The rows are grouped in 3 different ways at once. Each group adds its own fixed numbers to the row, and there is some noise. The rows also spread widely along 13 directions, which tell nothing about the answers.
(in the rows, 128 means zero)
Some rows, each with its group in each grouping after it:
[105 187 125 129 134 104 122 124 163  98 120 159 110 155 138  86 128 117
 111 108  64 102 157 121  82 127 127 109 134 142 138 150 145 160 142 156
 145 118 111 152 146] -> lebin (2) mami
[165 107 147 108 128 187  79 122 110 132 207  94 128 112 161 122 140 124
 105 142 181 134 123 176 117 140 115 149 157 105 134  78 118 114 127 107
  84 169 128 126  95] -> Gipa (1) zufed
[ 72 170 109 142  73 167 131 160 143  87 189 124 115 179 109 137 100 116
 124 128 120 131 116 139  78 114 161 121 139 148 158 132 123 168 191 160
 144 205 109 225 140] -> tomo (1) Pep
[143 158 140  89 129 187  78 127 154  85 197 104 130 116 168  82 104 115
 109 116 115 118 188 149 118 173 117 133 156 117 129 122  93 156 148 154
 120 139  99 136 135] -> lebin (0) Zosu
[129 123 109 121 125 101  86 137 139  99 179 178  63 137 192  99 179 130
 127  83  80 111 129 183  88 110 105 118 129 115 152 123 186  64  90 137
 103 163 157 107  98] -> lisip (0) Zosu
[154 123 127  70 138 120  99 132 119 120 113 111 119  99 145 209 127 142
 105 100 184  97 103 152 181 119 126 114  84 125 150 119 137  62 120  94
 105 110 166  45  70] -> lisip (2) mami
[ 93 108 140  91  93 165 140  78 131 110 123 177 134 148 127 103 128 106
 129  87 149 128 116 102 160 123 144 169 123 146 147 102 101 118 171 122
 107 145  84 115 137] -> Gipa (0) sadip
[101 180 105 121 153 132 112 140 141 103 135 184  64 106 129 104 148 132
 123 114  57  94 151  97 138 103 114 162 144 110 163 161 149 153 169 129
 129  80  92 122 146] -> tomo (2) Pep
[128 136 103 138 114 107 100 141 143 141 144 147 119 180 150  87 154 134
 156 108 103 166 107 116  97 112  96  95 143 101 142  90 170 187  79 130
 115 153 201 183 112] -> lebin (0) zufed
[ 85 142 113 107  69 140 129 136 118 122 129 149 117 202 101 122 149 136
 111  98 143 110  73  87  81  76 139 131 112 160 153 103 153 162 170 110
 132 210  98 162 142] -> Gipa (2) sadip
[104 177  85 181 111  84 156 159 172 105 118 166 120 153 134 139  97 104
 148 115  89 156 130 160 138 129 140  82 120 119 158 159 169 102 126 190
 140 120 195 171 124] -> lisip (0) Zosu
[139 131 132 145 153  94 113 149 137 118 112 137 125 154 176 117 144 134
 127 146 125 147 100 181  86 108 112  71 133 147 138  74 159 120  63 146
 109 159 176 152  97] -> lisip (2) mami
[143 186 139 145 181 158  74 184 114 119 168 104  86 103 163 156 133 125
  88 173 132 122 135 169 114 109 127 109 171 100 157 113 145 121 156 129
 114  99 129 137 113] -> lisip (1) Zosu
[142 176 100 166  80  68 133 114 152 111 147 115 146 158 178 147 111  79
 136  89 121 117 179 194  93 156 145  55 102 101 126 151 169  73 132 159
 139 130 216 150  92] -> lisip (2) Zosu
[112 172 116 151 132 177 126 132 138 128 167  94 170 116 130 106  68  88
 151 157 140 143 185 134 160 158 128 110 162 101 122 128  86 204 180 162
 143  88 141 208 116] -> lisip (2) zufed
[121 158 134  59 109 159 145 106 129 123  74  83 178 151 120 171  79 139
 115 144 172 109 142  72 158 140 141  92  92 182  97 101  83 183 145 115
 131 133 120 114 146] -> lisip (0) sadip
[ 78 157 120 110 141  75 160  82 100 120  99 179  98 106 204 161 131 108
 143 127  90  76 161 152 142  90 152  89  90 147 110 116 149  57 134 116
 116  80 137  89 108] -> lisip (1) mami
[139 166 166 125 130 169 107 120 141 114 128  75 162 143 117 148  83  81
  95 125 175 122 164 133 133 162 157 108 140 136 120 130  87 147 202 134
 132 101 127 150 129] -> lebin (1) Zosu
[124 145 135 107 115 126  78 141 131 147  84 139  97 201  47 130 179 134
  90  63 164 127  73  39 120  89 120 136 137 111 169 137 164 206 177  75
 132 111 149 150 118] -> lisip (2) mami
[155 117 108 148 150 127 109 105 124 160 148 124 153 115 174  89 130 116
 176 153 112 123 185 143 128 143  86  95 139 115  88 121 124 150  87 129
 119  78 192 137 113] -> lebin (0) sadip
[164 143  87 111 109 139 148 138 136 128 145 100 155 121 144 172 103 174
 127 172 134 111 123 149 116 146 103  95  95 135 110 132 144 112  72 130
 110 169 169 108 137] -> lebin (1) sadip
[ 97 202  76  87 120 141 145 159 127 107 135 117 140  78 140 180  49 144
 148 138 132 114 136 112 234 127 140 108  83 110 149 149 117 141 163 145
 147  82 148 109 109] -> Gipa (2) Zosu
[ 96 132  95 155 119  99 177  97 130 127 106 220 116 127 179 103 136 113
 163 125  89 153 122 147 158 114 133 124 124 101 147 105 163  79 108 139
 101 122 156 135 137] -> lisip (0) Zosu
[158 119 199 114 143 135 111  88 154  96  78 116 147 175 156 138 141  96
  64 120 162 118 132 163  67 146 143 107 140 194 116  67 119  87 118 128
  95 171  96  98 140] -> lisip (1) sadip
[159 124 122 161 208 103 102 176 186 134  72 136 111 126  57 129 141 141
 105 126 101 124  93 120 146 129  84 134 138 156 140 169 157 144  92 154
 129  88 167 111 133] -> tomo (2) zufed
[142 145 136 135 117  97 114  99 168 118 123 108 150 152 140 141 110  85
 134  85 132 123 169 157 126 164 127  87 120 135 112 134 129 125 126 150
 125 105 199 135 101] -> tomo (1) zufed
[165 146 144 138 141 168 170  91 125 128  97 116 156 122 128 138 116 120
  83 183 148 114 144 126 107 147 145 142 141 135 117 109 114 119 155 114
  97 145  79 121 172] -> lebin (2) Pep
[135 116 132 174 139 119 110 126 167 115 147 185  91 162 127  72 176 104
 114 101  87 152 118 158  78 129 110 154 175 118 160 122 163 111 115 153
  99 158 134 157 137] -> tomo (0) zufed
[145 126 135 135 130  88 103 100 165 122 111 116 136 149 119 133 133  79
 129  70 129 101 163 151 122 151 120 104 112 144 113 153 134 108 137 138
 129 101 180 116  97] -> tomo (2) zufed
[139  28 169  97 137 166 110  40 137 106 151 146 135 126 150  64 153  81
 131  90 140  80 185 163 115 166 123 172 132 188  76 112  76  70 138 125
 100 147  83  98 124] -> lisip (0) Pep
[101 143  70 175 124  71 133 139 140 137 155 173  91 125 133 120 140 106
 163  99  79 104 131 158 127  99 114 116 110 109 142 180 184  88 133 156
 138 101 191 142  94] -> Gipa (2) zufed

New rows. What belongs after each?
[140  93 143 111 163 169 117 119 139 108 137 142 135 117 162 100 129 134
 125 156 130 126 135 159 128 136 105 137 144 170 116  88 102 109  90 146
  99 151 105 108 133] -> lisip (0) sadip
[183 147  84 147 116 125 194 112 185 125  89 133 184 121 114 125  77 156
 130 160 112 162 142 129 158 200 107 112 111 112 114 152 141 124  68 168
 108 142 175 124 177] -> lebin (0) Zosu
[129 186  95 109 143 102 126 124 100 137 134 113 114  98 195 166 131 137
 132 162  96  55 183 138 114 101 114  75  95 133  99 139 152 110 123 110
 131  83 148  86 113] -> lisip (2) sadip
[126 124 123 126  87 127 146 106 159 126  78 143 142 199  48 133 143 120
  94  81 149 102 100  77  98 131 135 143 105 168 132 165 145 130 167 117
 132 168 114 131 160] -> lisip (2) sadip
[127 173 112  69 152 144 100 107 131 118 172 152  86  89 178  91 148 156
 125 125  62  87 183 109 129 134  92 148 142  98 117 125 137 163 112 109
 104 100 101  94 141] -> tomo (1) zufed
[199 133 132  91 153 161 107 115 117 157 114  64 152 103 119 176 129 153
  92 163 172  84 159 113 131 157  98 112 115 135  85 140 119 128 118  88
 106  96 151  67 130] -> lisip (1) sadip
[112 191 124 147 133 103 128 156 149 105 115 138 117 170 168 138 125 137
 117 158  86 132 120 145  65 100 123  68 131 160 136  98 160 154  94 157
 127 163 148 165 143] -> tomo (1) sadip
[150  96  68  93 151 142 118 139 128 141 177 153 106  86 151  89 148 198
 161 155  91 120 124 135 150 134  60 137 124 111 114 134 147 139  43 124
  99 137 165 107 118] -> lisip (0) mami
[ 85 141 107 133 110 194 136 137 111 112 191 167 115 117 154 105 112 116
 149 146 139 161 113 145 159 115 144 166 154  89 172  93 105 137 180 132
 107 161  97 175 133] -> tomo (0) Zosu
[143 127 120 127 119 141 163 128 133 131  98  84 177 143  96 181  85 123
 111 156 184 111 104 147 136 143 153 108  88 168 109 121 109 104 144 128
 126 177 134 124 140] -> tomo (2) Zosu
[152 132 165 166 167 136 100 157 179  94 124 101 155 158 122 102  99  96
  96 146 148 159 130 196  88 160 126  89 167 170 139 106 110 143 113 190
 131 151 145 184 117] -> lisip (2) mami
[155 150 101 162 102  76 165  96 136 134 108 177 138 155 193  82 151 132
 137 136 101 163 115 162  83 132 117  94 129  91 134  75 196 105  60 133
  90 177 173 143 140] -> Gipa (2) Zosu
[124 184 154  95 105 107 114 123 170  64  83 140 121 169 152 159 114 105
  84  72 130 127 131 132 123 134 158  97 118 148 171 103 142 121 142 146
 125 144 124 119 120] -> lisip (2) Pep
[117 109  82 146  84 113 202  90 115 152 113 155 163 143 140 154 108 129
 169 149 148 143  97 152 146 127 143 110  85 125 109 102 148  83 109 114
 101 177 174 143 138] -> tomo (1) Zosu
[110 182 153 164 184 159  90 145 142 109 150 163  97 118 161  62 131  88
 122 148  89 158 167 140 127 126 123 139 202  95 163 106 115 177 170 159
 119  71 103 175 144] -> tomo (0) Zosu
[169 130 100 202 169 125 150 158 134 147 148 106 154  99 150 158 109 121
 136 214 137 130 131 215 103 131 108  93 131 132 121 131 140  77  92 160
 115 134 180 141 123] -> tomo (2) sadip
[165 135  88 202 170 110 164 138 154 149 138 132 144 104 135 117 112 122
 139 192  86 123 148 187 102 149  99 111 139 123 106 159 154  95  84 169
 118 124 170 150 140] -> lebin (2) zufed
[126 172  87 162 157 121 157 137 141 115 161 143 114  56 150 161  89 109
 128 158  96  92 166 187 171 137 131 132 118 110 139 186 138  45 154 171
 126  83 133  99 116] -> Gipa (2) zufed
[110 156  56 135  93  99 171 145 143 147 100 176 103 156  85 167 138 164
 137 113  98 132  71  73 151  93 120 131  94 102 161 161 193 127 119 115
 115 146 179 133 143] -> lebin (0) zufed
[127 176 114 113 100 101 167  94 100 142  89 144 119 131 158 206 138 128
 107 139 150 119 114 120 138  99 161 108  92 100 152 109 158  76 154  79
  92 124 153  92 126] -> tomo (0) mami
[119 147 129 167 164 121 174 124 166  95  94 145 156 117 156 117  73 102
 131 174  93 134 161 181 140 159 146  97 131 179 106 125 106  88 115 200
 124 126 125 141 158] -> lisip (0) Zosu
[149 189 118 112 139  98 120 148 177 108  80 124 133 124 105 182  94 132
 107  97 138 136 124 119 181 148 124 102 105 111 166 161 143 133 133 142
 132  71 184  97 110] -> tomo (2) mami
[129  80 153 161 156 147 144  84 134 149 104 156 154 154 130  62 144  95
 141 151 137 160 127 135 118 138 120 140 169 151 103  75 110 150 113 135
  96 140 129 175 142] -> lisip (0) zufed
[155 161 151 102 142 162 100 127 165  98 132 105 127 104 101 173  91 113
  73 104 165 115 153 142 168 174 137 140 139 115 155 167 107 104 180 139
 118  80 127  94 115] -> lisip (1) mami
[117 164 100  87 100 151 133 102 104 162 118  82 160 128  91 172  99 117
 134 118 176  90 160  58 188 133 137 117  98 109 105 150 108 184 201  81
 141  78 151 132 111] -> lisip (2) zufed
[132 163  93 124 154 135 112 172 123 104 194 124  92  89 189 154 120 157
 121 179  98 109 140 192 109 113 112 100 132 119 149 131 146  89 102 152
 112 143 145 124 104] -> lisip (0) mami
[138 130 140  66 139 106 119  69 119 134  80 166 109 125 162 127 168 140
 117  97 126 109 134  94 150 118 117 133 107 119 128  94 141 117 110  73
  87  97 137  56 124] -> tomo (0) mami
[155 125 105 134 131 124 158 113 163 150  53 179 154 153 106 105 130 160
 144 132 121 180  91  72 171 138  90 129 130 107 143 108 155 173  66 124
  99 108 178 123 162] -> lebin (0) sadip
[140 156 127  84  99 157 107 124 131 117 126 141 105 136 121 182 145 145
  83  95 164 116 104 102 149 118 129 149 119 103 171 127 151 102 159  91
 100 135 124  84 121] -> lisip (1) sadip
[217 118 155 132 139 160  88 109 209 104 144  84 176 137  97  68 107 108
  94  98 146 158 189 155 112 240  91 138 164 120 109 154 100 157 107 173
 116 128 158 132 146] -> tomo (0) Zosu
[ 88 148 155 141 128 148 100 116 101 120 161 142  92 134 145 153 145  67
 112 111 158 114 135 161 120  93 170 140 143 119 167 120 111  81 229 112
 115 107 112 142  94] -> tomo (0) mami
[ 82 143 134  89 148 165  64 157  83 140 154 138  52 132 103 176 170 122
  96  99 152  79  88  83 155  52 139 162 134 122 168 130 139 126 217  66
 118  96 106 112  92] -> lisip (1) zufed
[ 91 159  73 102  94  84 146 100 135 114 120 193 113 122 173 112 126 127
 174  71  78 109 150 118 178 121 118 107  90  98 135 136 167 116 112 130
 132  96 171 110 114] -> lisip (2) Zosu
[156 154 131 159 104 166 119 136 156 116 146  98 138 145  84 173 103  98
  95 119 171 140 132 134 132 156 146 136 143  98 159 164 128 122 194 135
 123 117 154 157 122] -> lebin (1) Pep
